The groups are shells around one centre, one inside the other: the same stretched ball of 6 dimensions in 9 sizes.
Some rows, each with its group after it:
[-4.289,-2.941,-0.218,1.011,2.814,-2.145,1.387,-1.115,2.206,-1.234] -> (1)
[-2.442,-2.265,-1.235,1.833,0.530,-1.734,0.044,-1.890,-0.291,-3.836] -> (6)
[0.586,0.604,1.928,-1.286,-1.590,3.224,0.424,0.294,-0.282,-5.846] -> (5)
[0.702,-0.200,0.469,-0.838,-0.753,0.995,-0.523,-1.463,0.239,-4.737] -> (0)
[-0.677,0.012,-1.664,-1.734,1.972,-4.591,-0.317,-1.280,5.084,-4.136] -> (8)
[-0.226,-0.826,0.225,-0.053,-0.665,1.252,-0.219,-1.497,-0.672,-4.039] -> (6)
[-3.332,-1.914,-0.920,0.702,0.166,1.080,1.077,0.145,-0.002,-2.214] -> (3)
[-0.107,-1.085,-0.665,-1.218,0.031,-0.226,-0.739,-0.817,3.269,-3.846] -> (2)
[0.466,-0.581,2.281,-1.253,0.099,0.983,-0.004,-0.731,2.349,-5.252] -> (4)
[-2.348,-1.952,-2.076,2.007,0.334,-2.233,-0.142,-2.243,-1.032,-3.841] -> (4)
[-1.532,-0.806,1.923,-0.411,-0.725,4.588,1.370,0.109,-1.855,-2.475] -> (3)
[-2.185,-1.003,1.360,-0.420,1.595,-0.203,1.372,-0.605,1.395,-2.958] -> (3)
[-1.206,-0.979,-4.601,0.052,0.588,-5.190,-1.380,-1.714,3.473,-4.488] -> (8)
[-3.546,-2.405,2.398,0.270,0.130,5.044,2.203,1.111,-0.649,-1.221] -> (1)
[0.416,0.343,-1.839,-1.505,0.286,-3.016,-0.958,-1.199,3.560,-5.390] -> (3)
[-0.410,-0.166,2.428,-0.937,0.032,1.721,0.879,-0.303,0.591,-4.815] -> (6)
[-2.242,-2.481,0.442,0.346,0.453,1.618,0.520,-0.671,0.850,-2.054] -> (3)
[-0.811,-1.654,-2.699,0.877,-1.939,1.019,-1.146,-1.054,-0.731,-4.074] -> (5)
[-1.704,-2.244,-2.577,1.457,0.403,-2.555,-0.871,-2.550,0.392,-3.446] -> (7)
[-2.718,-2.393,-3.566,0.818,-0.099,-0.500,-0.420,-1.025,0.656,-1.501] -> (8)
[0.552,0.542,-2.502,-2.171,-0.575,-0.904,-1.037,-0.621,2.908,-3.975] -> (7)
[-0.951,-0.998,2.079,-0.278,-1.051,3.890,0.841,0.329,-0.533,-4.237] -> (6)
[-0.629,-1.912,0.965,0.305,-0.119,0.816,-0.267,-1.294,1.000,-4.398] -> (8)
[-1.764,-1.775,-3.374,0.643,1.800,-6.591,-1.060,-2.061,4.659,-5.038] -> (8)
[-3.250,-1.908,-1.564,1.182,1.392,-3.101,0.621,-0.838,1.873,-3.934] -> (7)
[0.142,0.487,-1.652,-2.018,-0.609,0.110,-0.477,-0.231,2.229,-3.832] -> (0)
[-0.681,0.273,0.747,-0.651,0.761,-1.331,0.626,-1.129,0.864,-5.069] -> (1)
[-0.104,-1.469,0.040,0.326,-0.757,0.655,-0.731,-1.581,0.279,-4.763] -> (8)
[-2.532,-1.856,-1.591,-0.476,0.855,-0.084,0.339,-0.327,2.378,-1.383] -> (2)
[-3.425,-3.238,-0.793,1.360,2.041,-2.377,0.427,-1.538,2.339,-2.295] -> (3)
[-2.186,-1.280,-0.927,0.115,0.994,-0.559,0.555,-1.519,0.077,-1.836] -> (7)
[-1.642,-1.801,1.489,-0.581,0.760,0.678,0.645,0.279,3.387,-4.038] -> (2)
[-3.983,-4.157,-0.684,2.185,1.482,-0.857,0.483,-1.396,1.200,-1.746] -> (4)
[-3.227,-2.833,2.006,0.822,1.293,1.704,1.514,-0.430,0.620,-2.026] -> (0)
[-1.860,-2.001,-1.152,0.144,-0.685,1.991,0.005,-0.221,0.494,-2.350] -> (6)
[-1.401,-1.687,2.734,0.939,-1.175,4.244,1.024,-0.126,-2.053,-4.574] -> (4)
[-1.953,-1.434,-0.325,-1.069,-0.554,3.282,0.649,0.976,1.524,-1.784] -> (5)
[-0.822,-1.264,-1.940,0.557,-1.432,1.310,-0.672,-1.381,-1.404,-3.346] -> (2)
[-0.685,-0.738,0.343,-0.782,2.246,-4.644,-0.109,-1.544,5.021,-5.688] -> (5)
[-4.174,-2.977,-1.253,1.324,0.004,1.558,1.072,0.678,0.463,-1.905] -> (1)
[-0.541,-1.381,2.123,-0.621,-1.253,4.865,0.468,0.160,-0.274,-3.383] -> (4)
[-3.008,-2.099,-3.881,0.646,-0.164,-0.818,-0.216,-0.322,1.256,-1.980] -> (1)
[-2.357,-1.955,-0.840,1.895,-0.386,0.172,0.311,-1.373,-1.821,-3.914] -> (2)
[-1.185,-2.183,-0.508,0.654,0.441,-0.754,-0.488,-1.959,1.088,-3.482] -> (7)
[-1.024,-0.993,-1.802,-1.369,0.980,-1.799,-0.449,-0.877,3.964,-2.724] -> (0)
[-3.310,-1.590,2.300,0.111,1.599,1.813,2.255,-0.212,-0.214,-1.597] -> (5)
[-3.591,-3.409,-3.576,1.563,1.357,-2.931,-0.379,-1.745,2.068,-1.383] -> (4)
[-1.890,-0.558,-0.567,-0.051,1.874,-3.206,0.632,-1.740,1.444,-3.627] -> (5)
[-1.099,-0.035,-1.472,-1.798,0.054,-0.270,0.173,0.570,3.262,-3.565] -> (1)
[-2.214,-2.732,-2.693,1.432,1.254,-4.509,-0.894,-2.015,3.170,-4.312] -> (0)
[-1.285,-0.927,1.109,-0.006,0.358,-0.155,0.623,-0.409,1.357,-5.184] -> (6)
[0.586,-0.142,0.917,-0.650,-0.828,0.573,-0.353,-0.862,0.903,-6.116] -> (7)
[-2.356,-1.394,2.045,0.666,0.319,1.676,1.518,-0.124,-0.556,-4.107] -> (0)
[-1.633,-1.882,-3.543,0.372,-0.498,-0.804,-0.957,-1.185,1.160,-2.569] -> (2)

New rows. What belongs after each?
[-2.599,-1.991,1.826,-0.118,1.909,-0.417,1.307,-0.222,2.983,-3.292] -> (3)
[-1.471,-1.609,-0.731,0.007,0.345,0.432,-0.008,-1.491,0.362,-2.138] -> (0)
[-3.103,-2.656,-0.873,0.400,0.625,1.176,0.642,-0.381,1.042,-1.022] -> (2)
[-2.838,-2.580,2.400,0.576,0.376,3.363,1.531,0.244,0.138,-2.455] -> (3)
[0.272,-0.813,-1.908,-1.693,0.528,-2.315,-1.345,-1.223,4.895,-3.978] -> (5)
[-1.761,-1.033,2.546,-1.049,-0.221,4.897,1.645,0.765,-0.225,-2.004] -> (7)
[-1.832,-0.609,-0.911,-0.500,0.834,-0.651,0.594,-0.963,0.763,-2.510] -> (3)
[-1.846,-2.201,-1.926,-0.161,1.054,-2.070,-0.505,-1.026,3.775,-2.815] -> (3)
[-0.258,-1.001,-3.407,-0.483,0.938,-5.234,-1.676,-2.146,4.544,-4.908] -> (7)
[-1.943,-1.761,1.008,0.538,1.580,-2.120,0.594,-1.142,2.431,-4.811] -> (3)
[-1.847,-1.434,-3.401,-0.677,1.634,-4.548,-0.701,-1.090,5.124,-3.136] -> (2)
[-1.394,-1.218,-0.918,-0.804,-0.748,2.782,0.179,-0.073,0.345,-1.728] -> (7)
[-2.838,-2.174,-1.569,-0.322,1.503,-1.786,0.324,-0.137,4.142,-2.307] -> (0)
[-3.202,-2.136,1.688,-0.060,0.384,4.134,1.857,0.565,-0.339,-0.853] -> (4)
[-0.378,0.040,2.705,-1.473,0.372,1.868,1.071,-0.189,1.067,-4.254] -> (3)
[-1.303,-1.187,3.967,-1.033,0.861,3.196,1.599,0.048,1.176,-3.127] -> (1)
[-1.568,-1.482,-2.391,0.968,0.533,-3.827,-0.670,-1.605,2.112,-5.322] -> (2)
[-1.685,-1.650,-0.735,1.685,0.413,-1.923,-0.064,-2.341,-0.870,-4.613] -> (1)
[-1.742,-1.884,-4.075,0.374,0.027,-2.253,-1.103,-1.522,1.898,-2.614] -> (2)
[1.435,0.038,0.371,-1.233,-1.333,1.689,-0.921,-1.386,0.317,-4.945] -> (1)
[-3.965,-3.290,1.093,1.996,-0.568,4.336,1.608,0.369,-2.215,-1.907] -> (8)
[-4.491,-4.248,1.183,3.237,1.120,0.351,1.352,-0.979,-0.701,-3.134] -> (5)
[-0.950,-1.338,-3.528,0.420,0.424,-3.949,-1.344,-2.256,2.218,-4.188] -> (3)
[-0.193,0.503,-1.550,-1.815,0.097,-1.196,-0.271,-0.547,2.551,-4.041] -> (3)
[-2.343,-1.191,1.230,0.095,0.988,0.874,1.380,-0.721,-0.148,-2.642] -> (6)
[-0.493,-0.763,-0.129,-0.501,-1.366,2.260,-0.107,0.052,0.430,-4.453] -> (6)
[-5.206,-4.500,-1.774,2.727,1.451,-0.856,0.860,-0.930,0.628,-0.941] -> (4)
[-3.182,-1.847,-0.620,0.728,0.047,1.880,1.140,-0.234,-1.078,-1.606] -> (3)
[0.683,0.290,-0.054,-1.693,-1.094,1.329,-0.447,-0.206,1.601,-4.955] -> (6)
[-3.650,-3.495,-1.406,1.155,1.813,-2.220,0.294,-0.849,3.385,-2.209] -> (0)
[1.077,1.326,-0.353,-3.029,-0.162,-0.233,-0.358,-0.201,3.323,-4.664] -> (8)
[-2.034,-2.114,4.148,0.412,-0.095,4.597,1.739,0.434,-0.508,-3.729] -> (1)
[-0.812,-0.786,-1.831,-0.509,0.527,-3.206,-0.657,-0.766,3.890,-5.425] -> (0)
[-0.814,-0.813,-2.558,-1.602,0.964,-2.716,-0.793,-0.778,4.890,-3.142] -> (7)
[-0.925,-1.329,0.049,-1.523,1.496,-1.904,-0.152,-0.318,5.690,-3.997] -> (1)
[-0.777,-0.757,3.279,-0.486,0.297,1.986,1.125,-0.320,0.602,-4.857] -> (2)
[-3.311,-2.113,0.953,0.547,-0.050,3.471,1.653,0.570,-0.790,-1.801] -> (3)
[-0.746,-0.451,-0.819,-1.123,-0.943,1.686,0.006,0.297,1.298,-3.683] -> (6)
[-2.916,-2.015,0.268,0.106,0.048,3.004,1.218,0.268,-0.145,-1.326] -> (3)
[-3.753,-3.940,-0.997,2.288,1.842,-2.623,0.240,-1.759,1.907,-2.763] -> (7)
[-0.537,0.052,0.038,-1.602,-0.811,1.982,0.358,0.685,1.601,-4.094] -> (2)
[-3.226,-2.798,0.274,0.452,0.000,2.503,1.007,0.933,1.594,-2.371] -> (4)
[-1.055,-1.191,-2.512,-0.950,-0.249,-0.809,-0.742,-0.103,3.515,-3.525] -> (7)
[-2.028,-0.970,-1.386,0.254,0.119,0.006,0.437,-1.038,-0.525,-2.621] -> (6)
[0.900,0.783,1.152,-2.585,0.875,-1.119,-0.066,-0.831,3.765,-5.008] -> (8)
[-1.998,-0.960,-2.788,-0.029,0.033,-1.069,-0.070,-0.746,0.907,-2.766] -> (3)
[-1.680,-1.592,-0.242,0.039,1.607,-3.288,0.053,-1.000,3.983,-4.947] -> (6)
[-3.810,-2.804,2.105,1.886,1.215,0.487,1.825,-0.172,0.168,-3.955] -> (1)
[-2.336,-2.618,-1.612,1.657,0.657,-1.785,-0.280,-2.093,0.335,-3.196] -> (6)
[-0.592,-0.408,-0.912,0.671,-1.387,1.194,-0.159,-1.531,-2.666,-4.366] -> (5)
[-1.219,-1.205,-0.450,0.620,0.773,-2.479,-0.115,-1.740,1.325,-5.094] -> (6)
